The groups are shells around one centre, one inside the other: the same stretched ball of 6 dimensions in 10 sizes.
Known rows, each followed by its group:
26 62 34 21 34 11 9 26 16 36 -60 => J_478
29 39 1 45 41 -22 -24 -23 -32 37 -41 => J_283
15 21 -9 29 45 10 -53 -22 -42 2 -25 => J_650
-15 -32 -28 -1 24 10 -38 -24 -26 3 -24 => J_283
-6 32 -12 3 36 6 -40 -55 -67 27 -5 => J_982
-35 -28 -4 -29 2 13 22 13 10 22 -38 => J_907
47 72 49 28 51 15 23 24 -3 34 -56 => J_982
16 -10 -11 17 48 20 -41 -19 -44 -9 -23 => J_793
32 62 34 39 41 -5 9 22 -12 27 -51 => J_283
-26 10 -19 22 19 -11 -48 -11 -47 -3 -16 => J_478
13 24 32 9 27 1 43 28 0 32 -51 => J_677
-5 28 15 21 26 -1 -3 23 -27 2 -33 => J_793
21 50 40 5 34 14 38 20 2 41 -51 => J_677
-34 41 -17 47 12 -29 -69 7 -47 -11 -20 => J_117
-46 34 -14 32 -5 -33 -43 20 -14 9 -34 => J_982
11 55 17 42 21 -19 -9 28 13 32 -62 => J_650
25 -2 7 -45 57 74 -5 -47 -21 28 -22 => J_907
-23 17 -4 2 -3 -27 15 -2 18 63 -53 => J_677
-2 -14 10 -42 25 43 29 -7 15 38 -42 => J_283
12 17 25 -12 36 45 9 25 14 10 -47 => J_793
-6 8 30 -20 20 28 44 38 15 19 -47 => J_677
-18 -36 -17 -47 36 50 -15 -51 -55 6 2 => J_254
-2 18 -32 63 37 -30 -89 -29 -78 -15 -12 => J_982
-21 22 -6 17 10 -27 -6 -9 -26 35 -32 => J_283
26 14 -5 13 54 12 -27 -52 -61 24 -17 => J_793
-23 23 -16 61 13 -35 -63 28 -29 -20 -35 => J_117
-15 -2 -10 -10 14 6 -6 -13 4 37 -41 => J_650
-16 -35 -33 -31 28 14 -18 -75 -51 39 -7 => J_677
5 31 3 49 42 -1 -52 16 -58 -31 -20 => J_982
-6 37 8 21 11 -10 -8 27 27 34 -61 => J_478
2 -14 7 -15 36 33 5 -3 -24 5 -26 => J_650
12 30 34 26 30 0 26 47 -8 6 -48 => J_907
-26 -50 -48 3 23 -6 -54 -51 -62 -1 -5 => J_907
5 42 10 39 21 -30 -2 10 -16 34 -47 => J_939
-11 2 -5 -7 29 13 -12 -22 -43 15 -16 => J_650
-24 6 1 -18 4 16 3 17 35 34 -53 => J_907
-11 1 -29 26 16 -31 -37 -33 -24 37 -36 => J_793
-9 56 3 43 20 -23 -36 10 -29 14 -34 => J_478
9 33 7 51 27 -23 -21 27 -14 7 -49 => J_939
16 -21 -7 -20 62 53 -28 -52 -77 -9 4 => J_254
6 -27 4 -2 30 13 16 7 -12 10 -39 => J_254
-15 -17 1 -31 36 57 -16 -1 -34 -20 -11 => J_907
-15 -71 -36 -40 28 29 -12 -59 -33 23 -14 => J_117
12 20 10 27 42 2 -14 0 -52 -2 -23 => J_283
-9 -33 -26 -31 41 39 -33 -64 -62 10 1 => J_478
-17 40 -9 40 23 -21 -51 -5 -57 -2 -17 => J_677
-19 41 0 35 3 -33 -17 23 10 32 -54 => J_939
-6 8 -29 33 32 -18 -62 -41 -61 9 -15 => J_939
-8 -23 -27 -50 48 66 -48 -80 -63 10 9 => J_982
17 -52 -26 -4 58 30 -35 -58 -78 -10 -1 => J_117
-29 24 0 14 14 0 -27 16 -29 -4 -24 => J_254
12 22 24 -10 31 9 42 -9 -14 51 -39 => J_117
-10 22 -7 37 24 -14 -41 10 -33 -5 -30 => J_650
2 0 7 16 31 12 -11 22 -16 -8 -37 => J_478
-33 11 -28 22 17 -13 -63 -20 -56 -6 -10 => J_254
-15 -30 -17 -12 28 23 -23 -17 -34 -3 -18 => J_939
9 36 0 52 41 -13 -48 0 -61 -12 -21 => J_254
-12 0 -11 2 9 -16 4 -14 8 52 -48 => J_793
2 41 16 -7 11 4 21 8 46 70 -68 => J_117
28 28 20 31 43 7 -4 19 -10 11 -48 => J_939

New rows, each followed by its group:
1 8 6 -4 39 43 -29 7 -22 -14 -25 => J_793
33 50 48 9 31 5 59 31 27 57 -69 => J_117
-10 36 11 44 9 -30 -8 44 5 13 -55 => J_478
-25 -3 -24 22 15 -22 -39 -17 -42 9 -22 => J_939
8 -3 12 -11 33 21 20 -4 -16 24 -34 => J_650
-47 -7 -9 9 -12 -24 -1 37 16 15 -48 => J_117
6 66 24 20 16 -9 9 20 26 55 -63 => J_283
28 5 -4 -4 57 29 -20 -57 -55 28 -16 => J_793
2 88 22 26 19 0 -23 21 19 40 -57 => J_117
3 5 -20 15 51 25 -71 -41 -79 -20 1 => J_283
10 -32 5 -30 48 63 -2 -7 -24 -11 -21 => J_677
41 30 27 17 57 36 -7 11 -17 3 -42 => J_283
27 19 4 -6 60 47 -31 -41 -50 11 -15 => J_478
11 -39 -13 7 32 -7 7 -24 -25 28 -36 => J_117
12 9 9 12 43 26 -20 8 -30 -10 -29 => J_650
-10 -24 -14 12 35 17 -39 -1 -51 -29 -13 => J_907
16 9 27 -11 50 50 9 13 -33 -10 -23 => J_677
17 8 -13 50 36 -30 -32 -17 -43 16 -35 => J_254
22 -1 5 -6 53 35 -9 -30 -48 11 -18 => J_650
2 13 22 -12 29 31 19 19 -2 15 -40 => J_650
-41 -17 -31 8 -1 -19 -35 -5 -10 14 -33 => J_677
-37 2 -13 -12 5 6 -19 -4 -8 19 -29 => J_793
26 36 26 -1 43 30 10 2 -1 32 -46 => J_650
5 16 -25 47 32 -23 -65 -27 -40 11 -31 => J_283
38 62 53 22 43 17 36 44 12 28 -61 => J_907
15 -24 -12 -19 58 47 -28 -55 -71 -2 0 => J_793
-13 8 19 -14 22 36 9 36 4 -3 -38 => J_254
41 28 5 33 52 -1 -19 -27 -31 33 -40 => J_254
-20 35 -4 5 7 -16 -8 -12 -4 51 -40 => J_283
0 2 -18 -14 36 27 -37 -51 -32 28 -20 => J_939
18 43 20 1 32 0 25 -22 -11 65 -43 => J_117
-18 -12 -14 31 20 -8 -39 21 -27 -22 -31 => J_982
-10 13 -19 51 7 -42 -39 15 9 22 -58 => J_117
-1 38 1 56 29 -9 -57 35 -23 -24 -39 => J_982
-11 22 -4 9 24 -4 -17 -18 -38 23 -23 => J_650
48 15 2 8 78 47 -43 -54 -73 1 -9 => J_982
-2 12 3 12 15 -16 13 2 5 45 -51 => J_650
14 -17 -19 6 46 11 -30 -49 -54 16 -17 => J_939
-6 34 18 -32 30 43 6 -12 -12 32 -27 => J_907
4 21 -30 56 41 -13 -96 -27 -63 -17 -17 => J_117
8 12 1 -23 55 63 -39 -36 -55 -7 -4 => J_254
-2 62 41 9 8 5 33 63 53 40 -74 => J_907
4 -35 -6 -8 39 22 -1 -16 -39 1 -21 => J_283
-6 -6 -27 4 27 1 -41 -43 -28 28 -27 => J_939
15 -27 -1 -51 53 76 -5 -43 -24 15 -17 => J_677
-22 2 -13 4 0 -27 5 -10 12 57 -50 => J_254
8 25 26 -30 44 66 1 5 -15 4 -26 => J_677
39 -6 19 -12 54 43 20 -12 -8 26 -42 => J_677
-17 -22 -42 11 11 -28 -36 -51 -19 47 -34 => J_117
46 30 6 3 73 56 -48 -46 -50 8 -19 => J_117
-7 15 -27 37 34 -13 -71 -34 -65 -2 -12 => J_478
-2 -58 -14 -24 43 36 -3 -31 -58 -9 -6 => J_117
-13 68 1 68 4 -62 -29 24 -8 33 -54 => J_677
-15 79 23 61 -10 -59 7 67 45 47 -82 => J_117
39 4 -1 20 57 18 -25 -31 -37 16 -32 => J_254
-10 -5 9 -5 27 19 6 14 -24 -1 -28 => J_793
-3 -47 -43 -12 37 21 -52 -67 -43 15 -14 => J_117
34 15 11 -3 51 23 8 -36 -29 42 -33 => J_283
-20 15 8 -12 11 6 15 6 -1 34 -38 => J_478
-8 5 4 -19 40 41 -15 -19 -53 -3 -6 => J_254
27 68 16 44 40 -3 -32 7 -9 24 -50 => J_793
-17 15 -44 44 25 -25 -96 -44 -59 3 -15 => J_982
25 70 9 54 45 -1 -59 4 -27 6 -40 => J_677
5 -13 17 -54 44 76 18 -11 -12 10 -23 => J_677
-24 24 3 19 12 -2 -24 31 -9 -3 -36 => J_793
16 54 4 37 32 -18 -26 -17 -19 43 -44 => J_478
-24 -10 -1 -24 19 26 0 -2 -17 10 -24 => J_478
5 28 8 15 42 19 -28 -4 -50 -7 -17 => J_478
